There are 4 nested groupings, the coarsest first. Each group lies inside one group of the grouping before and may be the whole of it. The rows also spread widely along 10 directions, which tell nothing about the answers.
In the rows, zero is written as 128.
Some rows, each with its group in each grouping after it:
[123  85 129 134 100 130 129 130 153  92 131 144 129 128 165 135  95 143
 140  89  73 112 113 118 150 162 135 113 140 113 150 140 113 115 109 144
 159] -> funis fola Rig silar
[117 126  84 180 167 114 132  79  95 144 115 146 140 154 101 112 120 124
 175 154 112 130 198 107 132 151 112 155 137 117 105 143 113 115 142 145
 159] -> funis fad remo lof
[116 100 139 134 102 122 107  94 122 114 155  81 171 143 117  91  80 105
 176 132 128  38 112  93  93 151  96  87 133 138  97 126 118  95 120 100
 121] -> funis Ginel mot bala
[150 100 120 145 113 125 140 133 129 108 110  99 145 127 127 136 133 124
 131 135  42 162 123  86 134 130 149 156 164  98 162 173 138 103 128 109
 107] -> funis fad zek vofik
[122  62 167 149 112 101 124  88 129 106 170  52 163 147 102 186  92 119
 136  76  98  59 135  89 173 120 128  84 201 134 202 151 118 128 197  66
 119] -> funis fad fem pote
[122 185 107 153 150 140  88 121 109 177  96 118 120 158 140 126 141 152
 177 162 159  80 150 122  90 124  80 176 107 125  99 108 130 114 125  75
  97] -> funis Ginel mot Tedas
[113  91 140 150 135 127 137 105 140  89 152 160 168 136 136  88  67 104
 138  90  98  85 133 130 111 197 131  91 135 103  86 107 120 134  83 199
 232] -> funis fola Zop fifi
[145 120 163 119 111 130  89 132 152 115 139  85 123 133 142 175 119 142
 108  77 127  70 117 133 157 105 142 103 144 131 168 121 163 147 141  83
 124] -> funis fad fem Vut
[141 146 113 133 115 155 128 169 121 147  90 112 127 131 156 136 153 152
 140 160  73 166 100  92 102 129 109 190 142  83 159 142 126  93 125  75
  70] -> senuk rumav valab vuvip
[148 194 142 149 159 130 103 114  93 159 134 105 171 167  61 123 150  80
  88 162 156 114 169 144 127 138 174 113 153 114  66  87 145 164 153 159
 183] -> senuk gan reze seniz
[120 128 172 104 148 121  93 110 151 125 141 131 151 125 114 140  92 137
 124  61 171  35 163 159 132 122 113  80 108 144 113  99 188 151  92  77
 175] -> senuk rumav valab pum
[129 109 156 125 123 111 109 110 141 101 148 106 161 136 117 131  93 114
 132  92 115  69 135 123 135 137 133  91 139 138 126 129 144 128 118 111
 162] -> funis fola Zop Nep
[124 113 145 117 106 138 122 141 131 113 132 112 156 135 145 119  92 132
 143 131  96 104 108  92 100 147  96 128 143 116 143 120 119  96 115  83
 106] -> senuk gan reze seniz
[127 117 172 125  97 146 115 155 136 116 149  93 139 150 165 169 101 140
 105 103 110  97  90 102 134 140 114 117 177 108 189  96 100 127 162  88
 110] -> senuk gan reze seniz
[130  81 114 168 132 129 140 104 130 124 129  91 170 132 101 123 124 110
 161 122  68 106 117 100 122 149 145 130 160  82 118 175 145 116 129 125
 143] -> funis fola Zop Nep
[146 116 129 155 131 126 104  95 119 131 147  68 153 144  87 138 133 100
 126 122 124  81 132 118 143 120 163 101 157 109 118 138 159 143 159 127
 139] -> funis fad fem Vut
[132 106 140 139 173 119 118 129 141 102 126 141 135 123 154 153  91 136
 114  65 102 121 162 137 134 126 121 142 146  94 166 115 173 147  97 126
 179] -> funis fola Rig silar
[151 101 158 129 126 146  98 139 157 116 138  51 160 114 131 128 114 115
 126  89 106  58  67 119  87 114 137 115 142  78 126 136 205 136  99  83
 115] -> funis fola Zop Nep
[117 104  89 170 143 123 149 111  93 124 111 123 154 144 133  96  98 126
 193 176  59 153 147  58  83 160  72 187 155  95 144 149  89  70 134 108
 101] -> funis fad fem Vut
[131  73 136 137 100 127 132 105 144  91 147 109 164 123 118 104  91 109
 146 105  76  85 111 108 127 162 144  88 143 113 112 149 137 114 107 144
 161] -> funis fad fem Vut
[121 104 162 143  99 129 125 112 116 128 167  60 179 153  99 137 107 100
 132 124 117  63  96  91 128 153 129  82 183 113 141 119  99 119 181  97
 122] -> senuk rumav valab pum
[161 110  87 137 150 110 110 105 109 105 119  99 126 124 116 136 131 116
 126 138  89 171 173  99 149  83 146 156 138 112 169 166 184 108 123 116
 103] -> funis fad fem Vut
[108 104  97 162 160 141 158 117 132 142  92 191 144 131 127 134 121 157
 162 117  73 154 181 129 137 169 117 170 135  82 119 153 134 123  95 134
 180] -> senuk gan reze seniz
[143 154 115 138 169 130  96 123 124 142  98 118 130 129 132 111 123 138
 151 134 131 106 157 120  83 108  99 172 107 109 110 123 189 122  89  82
 109] -> funis fad zek vofik
[140 141 141 145 157 125 118 122 121 126 120 117 154 136 114 124 115 116
 125 122 103 116 155 122 107 136 125 144 145 107 119 116 154 134 114 119
 157] -> funis fad fem pote
[132 119 111 121 116 123 115 114 114 112 134 122 140 134 127 110 111 122
 139 139 115 126 143 103 132 130 122 117 124 128 135 133 132  98 119 120
 119] -> senuk rumav valab vuvip
[169 162 134 118 118 110  99 125 110 125 116  64 155 137  80 121 152  95
 118 172  98 133 141 100 123  96 155 136 138 143 117 154 163 106 136  79
  89] -> funis fad remo lof
[137 117 138 123 119 134 121 137 126 106 137 124 143 138 142 138 105 123
 105 119  99 137 132 111 138 137 136 123 153 110 157 115 130 122 124 129
 139] -> senuk gan reze seniz

New rows, each followed by its group in each grouping:
[125 102 119 149 145 136 134 125 117 122 130 123 141 134 144 138 108 133
 131 113  99 138 139 105 128 139 113 145 158  83 167 125 134 120 131 123
 136] -> senuk rumav valab vuvip
[147  75 107 129 114 124 113 106 113  97 159  67 138 128 128 139 113 108
 118 119 106 132 119  85 154  98 146 106 161 100 190 151 158 106 152 118
  88] -> senuk rumav valab vuvip
[150  94 157 118 145 126 120 138 124  83 155  91 157 125 142 147  84 103
  74  92  97 145 132 104 127 110 135 120 177  88 195 107 174 134 119 122
 138] -> senuk gan reze seniz
[153 165 151 109  80 133  79 145 135 109 145  96 124 152 150 130 128 116
 101 133 134  89  90 125 138 129 157  94 125 150 123 100 114 126 137 135
 126] -> funis fola Zop Nep
[131 115 130 119  97 129 112 135 140 107 118 120 125 133 163 140 113 148
 145 117  91 111 123 109 135 130 113 135 128 136 157 143 125  98 109  93
 110] -> funis Ginel mot Tedas
[139  94 109 135 150 130 112 109 132 126 107  78 163 105 111  89 105 124
 190 137  90  87 123  89  58 110  86 158 112  93 109 169 208  87  75  48
  76] -> funis fad fem Vut
[146 140 131 130 128 117 111 126 119 113 122 110 139 141 126 141 129 116
 110 128 101 136 155 122 143 118 146 135 145 128 143 132 145 123 121 126
 141] -> funis Ginel mot Tedas
[130 116 134 160 131 132 124 110 135 142 120 108 145 141 105 153 136 134
 144 108  99  89 140 126 145 142 144 126 154 108 123 147 139 140 145 110
 150] -> funis fad fem pote
[132 161 163 119  82 118 123 145 146 119 113 144 150 151 116 145 139 133
 123 127  79 110 132 133 161 166 158 111 136 164 108 136  84 121 131 118
 171] -> funis fola Zop Nep
[155 131 171 104 126 115 110 138 154 103 116 113 154 115 105 148 123 122
  98  89  86 111 149 142 142 114 158 114 133 136 130 141 190 141  91  90
 162] -> funis fad fem Vut
[151 109 135 139 144 100 133 122 130 106 117 108 157 129  94 169 136 113
 104 101  60 160 172 120 176 112 173 136 171 115 166 170 163 133 134 112
 158] -> funis fola Rig silar
[117  73 117 148 104 136 118  94 152 107 145 138 122 133 146 133  98 144
 156  82 111  68 125 130 163 159 141  86 129 118 126 141 127 132 123 156
 171] -> funis fad fem Vut
[134 122  85 173 155 143 138 116 103 136 105 122 155 135 124  86 129 109
 162 167  78 151 138 101  82 154 120 175 140  67  92 145 143 104  96 156
 142] -> funis Ginel mot bala
[138 145 149 113 123 113  97 135 145 124 111 118 137 132 125 154 125 144
 134 104 112  92 147 131 141 114 125 129 122 149 137 137 152 122 114  64
 125] -> funis fola Rig silar
[129 142 182 122  70 132 132 158 156 122 111 126 145 144 131 155 133 147
 126 118  64 102 106 122 149 172 142 118 153 149 128 136  79 121 139  91
 149] -> funis fad remo lof
[145 106  77 110 132 127  74  86 109 100 158 101 117 123 142  81  93 110
 141 134 176  95 140 107 118  90 119  94  86 124 125 118 191 100  96 140
  94] -> senuk rumav valab vuvip
[138 108 129 141 116 126 146 126 143 123  97 127 161 122  97 131 138 132
 150 126  43 134 141 116 136 150 150 144 143 111 113 182 145 112 106 102
 149] -> funis fad fem Vut
[118  41 108 150 121 131 166 117 133  88 135 146 147 125 149 145  89 136
 135  98  40 170 141  90 162 159 133 134 176  79 191 164 117 105 123 149
 153] -> senuk gan reze seniz
[123 160 131 143 125 140 113 164 132 141  97 143 108 151 184 161 128 171
 146 126  97 130 123 113 122 145  92 183 141 113 169 109  89 114 138  86
 109] -> funis fola Rig silar
[118 110 142 162 127 139 156 129 128 153 112 106 177 138  91 148 142 129
 148 124  67 116 126 110 130 163 135 141 176  83 126 158 119 125 149  91
 145] -> senuk rumav valab vuvip
[149 181 112 128 113 110 101 123  87 132 111  91 151 157 107  85 130 104
 158 213 108 132 142  69  85 123 104 159 125 156 107 129 101  72 141  83
  63] -> funis fad zek vofik
[139 136 141 139 120 142 111 138 139 123 122 123 131 138 144 133 122 134
 121 113 104 105 118 130 126 147 139 129 137 107 124 114 135 137 119 134
 154] -> funis fad fem Vut
[127 136 142 131 106 122 129 123 155 146  87 143 144 132  94 157 154 160
 161 114  75  95 158 138 161 145 142 132 123 153 104 176 133 120 118  66
 145] -> funis fad fem pote
[156 148  98 113 135 121  97 140 127  99 107 144 109 127 161 121 125 136
 120 135 100 167 153 117 130 104 132 161 102 127 148 136 165 104  82 127
 117] -> funis fola Zop fifi
[121 143 133 148 113 110 111 120 105 131 135  97 138 170 133 158 119 133
 152 147 112 106 138  83 144 133 102 142 164 148 172 125  66 102 189  81
  98] -> funis fola Zop Nep
[155 131 137 112  90  97 113 118 138 105 122 107 150 138  83 158 152 114
 113 124  77 131 155 122 194 113 190 101 137 167 133 182 140 116 135 104
 139] -> funis fola Zop fifi
[154 153 120 128 102 139 129 142 100 128 121  89 173 138  98  81 143  86
 123 195  78 155 100  86  89 149 148 137 145  99  95 135 121  89 124 131
 105] -> senuk rumav valab pum
[146 127 124 141 122 133 115 124 125 121 123 103 147 136 119 124 134 111
 124 132  97 122 129 122 129 132 154 128 143 106 114 141 150 124 113 139
 145] -> funis Ginel mot bala
[135 155 158 116 124 119 105 140 149 141  92 124 135 133 117 168 139 161
 142 108 102  95 159 134 140 114 116 148 123 153 139 145 152 125 118  35
 120] -> funis fad fem Vut
[128 148 131 134 116  92 115  92 105 124 128 118 158 161  84 138 127 109
 140 147 114 110 191 116 167 134 140 111 143 177 116 145 101 110 151 111
 151] -> funis Ginel mot Tedas
[140 110  69 153  94 117 107  67 120 131 130 123 118 151  87 138 166 120
 150 142 121 114 171 134 217 123 201  87 119 150  96 189 132 122 150 175
 151] -> funis Ginel mot bala
[109  89 111 153 177 127 138 112 129 124 100 140 159 116 143 104  82 145
 192 109  85 108 164 103  70 141  57 180 125  87 127 149 172  97  61  77
 136] -> funis Ginel mot bala
[139  84 145 122 128 114 115 122 110  94 163  62 146 133 141 161  89 113
 106 101 109 125 127  76 140  95 111 118 182 106 228 124 145 107 162  76
  84] -> senuk rumav valab pum
[148 126 131 107  91 138 101 136 126 107 142  93 141 137 135 118 115 114
 113 145 114 116 102 100 125 123 140 106 135 124 138 122 137 104 126 114
  97] -> senuk gan reze seniz
[125 124  73 137  99 130 147 104 133 138  87 190 136 129  91 108 165 145
 166 154  71 158 174 137 179 166 173 126  96 135  70 194 122 100  97 158
 170] -> senuk rumav valab vuvip
[124 104 114 128 140 122 111 106 117 120 135 111 147 136 126 126  94 130
 153 128 125 106 153  96 119 116  95 131 134 119 150 133 151 102 122  83
 102] -> senuk gan reze seniz
[139 144 163 125 114 119 122 146 123  99 132 122 140 147 147 135 102 119
 104 126  87 136 135 107 129 149 125 131 159 135 156 102  96 120 136 126
 151] -> funis fad remo lof
[141 141 110 127 130 130  93 128 129 121 117 120 124 132 149 114 117 134
 148 133 122 106 127 116 110 121 115 141 109 120 121 124 151 108 102 109
 111] -> funis fola Rig silar
[151 140 160 117 102 109 138 144 128  96 113 116 174 132 105 109 117 102
 114 146  46 150 135  98 116 152 149 132 152 140 119 144 119 102 108 112
 144] -> funis fad zek vofik
[128 120 100 145 131 115 108  95 107 114 135 124 128 149 137 124 108 122
 146 136 124 118 167 110 145 129 121 128 132 135 138 130 122 109 130 143
 137] -> funis Ginel mot Tedas
[123 125 111 129  90 104  99  86 123 114 144 123 135 157 112 123 116 124
 164 139 130  77 151 110 170 138 139  85 115 180 112 148  93 100 150 125
 133] -> funis fola Zop Nep
[155 113 141 116 113 124 111 131 106  97 156  58 167 137 117 120 102  86
 101 149 100 134 109  77 111 110 134 115 170 106 164 122 146 102 143 104
  88] -> senuk gan reze seniz
[107 125 102 175 155 124 139 104 112 143 109 150 159 149 116 103 108 128
 187 145  92 109 159 106 101 177  98 157 138 102  92 135 100 107 120 130
 161] -> funis fola Rig silar
[131  88 143 155  90 114 138  97 131  94 165 106 175 150  90 126 109  83
 115 109  78  95 120 119 176 182 196  57 177 122 105 143  91 137 158 197
 207] -> funis fola Rig silar
[138 139 109 154 153 135 109 131 117 129 114 130 105 146 169 163 132 146
 117 116 117 148 158 128 145 117 126 169 146  97 172 115 140 136 130 138
 138] -> funis Ginel mot Tedas
[136 115  94 148 139 133 120 132 129 122  97 141  99 131 175 146 125 166
 151 123  85 158 148 100 133 117 107 185 131 102 180 148 140 106 116 103
  96] -> funis fad zek vofik
[118 149 130 155 146 149 133 139 134 185  79 129 152 142 103 162 160 163
 165 136  95 110 147 126 118 142 110 179 144  94 113 152 141 127 132  47
 117] -> senuk gan reze seniz
[142 151 158 122 147 105 105 123 128 124 116 115 150 139 103 163 129 125
 109 102 118 112 185 140 153 105 139 130 142 148 140 131 166 140 118  84
 157] -> funis Ginel mot bala
[149 114 109 151 192  97 109  86  89  93 150 109 140 139 116 121  89  87
 103 120 128 156 203 107 134 101 131 136 155 108 162 112 174 135 129 163
 162] -> funis fad remo lof
[134 135 158 109 102  96 120 103 130  95 135 134 182 139  76 101 107  91
 123 125  99  95 173 136 149 156 161  73 125 178  71 140 128 117  94 141
 200] -> funis Ginel mot bala
[126  99 129 144 144 134 133 123 126 132 122 104 162 130 116 143 112 130
 143 118  91 118 138 101 118 130 112 146 160  88 151 145 155 117 126  80
 117] -> senuk gan reze seniz
[131 171 144 146 136 126 125 148 125 143  97 139 150 152 121 141 140 135
 135 140  86 130 146 122 119 154 124 166 143 120 115 126 108 124 124 102
 153] -> funis fola Zop fifi
[133  86  95 148 134 130 125  95 116 124 138 103 141 130 113 131 124 119
 141 122 109 122 142 104 148 122 142 119 145  92 146 156 158 115 135 128
 123] -> senuk rumav valab pum
[135  99 104 138 116 106 153 109 105 103 125 138 156 144  99 145 125 114
 122 149  54 195 182  89 183 137 157 135 170 128 169 171 104  96 151 136
 139] -> senuk gan reze seniz
[154 110 158 113 103 116  84 117 135  97 160  56 136 136 125 157 109 112
 103  97 129  76 115 110 153  94 148  86 152 140 173 123 162 132 153  90
 105] -> funis fad fem Vut
[122  92 123 140 154 101 101  78 134 110 149 122 138 138 115 152  94 129
 145  73 143  69 181 131 165 112 128  99 128 138 145 141 169 139 124 112
 163] -> funis fola Zop fifi
[140 103 126 157 160 116 126 106 114  99 141 119 145 138 132 126  94 106
 113 106 100 136 162 108 130 134 137 132 163  97 154 118 148 137 126 161
 167] -> funis fad zek vofik
[160 155 130 145 154 130 115 140 103 116 122 102 144 140 130 118 125 100
  98 149  91 163 139 105 100 125 137 162 158  90 141 106 149 127 123 143
 136] -> funis fad fem pote
[117  98 126 155 142 102 125  81 118 125 134 111 151 145  98 143 103 127
 166 114 109  89 179 104 150 132 110 121 151 140 141 153 125 116 151  89
 140] -> funis fad remo lof
[133 112 132 133 131 144 110 127 128 127 136  98 146 135 134 134 109 126
 128 119 121  99 117 110 114 126 120 126 146  94 142 119 156 124 125 101
 115] -> senuk gan reze seniz
[138 117 127 143 125 129 122 114 128 109 130 120 155 133 122  90 105 107
 138 132  96 107 127 110 104 156 138 118 133 110  95 128 141 119 101 152
 157] -> funis fad zek vofik
[132  97 112 161 156 125 137 102 121 102 133 144 141 133 131 112  98 111
 127 110  90 141 162 120 132 157 140 131 148  92 124 129 142 134 109 185
 194] -> funis fad remo lof
[159 136 114 133 134 129  95 117 125 116 127 107 124 132 122 129 135 116
 109 125 120 125 144 130 143 108 163 124 126 115 126 130 175 137 118 144
 140] -> funis fad fem Vut
[126  77  79 167 129 127 137 119 123 117 112 126 109 137 164 165 124 158
 164 118  60 163 138  85 164 128 119 173 162  88 204 174 111  97 151 114
  98] -> funis fola Rig silar
[131 175 172 118 127 142 114 158 129 138 118 130 165 146 123 121 115 122
 111 138 117 103 127 129  93 159 116 132 139 119  98  84 122 132 110 101
 155] -> senuk gan reze seniz
[153 144 161 121 127 105 112 132 122 104 130 100 143 142 112 156 124 111
  90 119  95 139 160 116 156 114 151 125 161 145 162 126 136 132 145 105
 144] -> funis fad remo lof
[162 144 116 122  71 137 101 144 126 100 136  95 125 144 144 118 145 106
 105 160  88 142  82 104 146 135 180 112 136 125 129 136 109 106 138 165
 114] -> funis fola Zop Nep
[140  83 100 102  88 118  90  95 139 111 139  89 118 126 121 156 124 146
 151 116 129  92 139 102 183  78 139  93 115 155 171 180 170  94 138  61
  59] -> senuk gan reze seniz
[117 125 108 125 111 132 125 120 120 113 124 167 138 143 146  99  96 136
 151 148 106 130 149 106 124 164 107 128 116 133 116 119  99  93 104 139
 142] -> senuk gan reze seniz
[138  92 106 137 144 120  95 101 122  85 160 113 121 133 161 119  79 113
 124  95 134 106 138 114 136 119 129 106 132 106 158 109 157 126 116 166
 145] -> funis fola Rig silar
[124 101 129 157 136 125 125 110 131 117 138 115 147 144 131 143 108 126
 143 102 100  99 134 114 140 147 131 124 156 105 143 136 125 130 139 132
 159] -> funis fola Zop Nep
[139 124 109 136 143 130 129 132 134 116  94 154 127 121 144 121 122 146
 143 125  71 155 157 118 119 134 120 169 120 107 135 148 156 110  84 117
 138] -> funis fad fem pote
[126  74  92 132  77 148 119  93 146 130 134 102 141 121 109 104 134 133
 179 129 107  68  92 110 144 145 151  83 109 111  92 184 150  95 116 116
 105] -> senuk rumav valab pum
[132 139 159 142 167 102 106 110 116 123 137 113 142 151 112 177 106 127
 110  90 133 103 194 129 156 111 120 131 164 138 172 105 144 153 157  93
 163] -> funis fad fem Vut
[139 116 120 103 110 118 101 108 130 100 143 129 131 128 125 122 111 123
 118 111 132 112 154 128 163 117 148  87 111 148 134 132 156 115 109 131
 141] -> senuk rumav valab vuvip
[144  68 109 156 119 124 128 117 117  87 151  94 113 140 163 171 108 126
 109 103  73 163 128  85 177 116 147 135 188  90 229 144 119 120 173 150
 117] -> funis fad fem Vut
[149 160 176 125 114 107 116 130 120 117 132  93 170 150  84 143 129  98
  97 133  94 112 149 118 141 136 157 109 166 151 125 119 118 133 151 105
 155] -> funis fad fem pote
[136 150 146 126 137 104 111 120 113 128 114  95 163 142 101 138 122 118
 139 139 105 110 168 108 118 112 110 147 143 147 134 140 144 107 124  61
 116] -> funis Ginel mot Tedas
[144 183 174 101 146 125  69 135 128 148 129  90 146 145 106 158 125 129
 103 113 181  62 154 143 119  88 116 115 123 148 126  87 183 148 128  43
 112] -> senuk gan reze seniz
[133 157 162 140 152 107 129 135 103 118 121 118 172 152 112 136 109 104
 111 134  91 142 174 111 115 142 116 152 172 126 140 107 114 124 128 113
 168] -> funis Ginel mot bala
[120  72 135 148  97 143  98 110 139 125 156  51 130 142 160 158 102 143
 164  94 130  37  77  93 128 119 101 106 160 104 175 137 131 114 160  72
  77] -> funis Ginel mot bala
[141 146 163 130 125 121 104 113 132 121 139 105 159 142  95 118 116 102
 114 117 128  74 141 139 127 145 153  91 135 139  84 112 146 146 123 133
 178] -> funis fad remo lof
[150 145 138 135 114 132 109 133 137 127 115 109 135 139 122 136 142 126
 117 127 100 114 126 125 136 131 159 129 138 122 118 134 144 134 126 120
 135] -> funis fad zek vofik
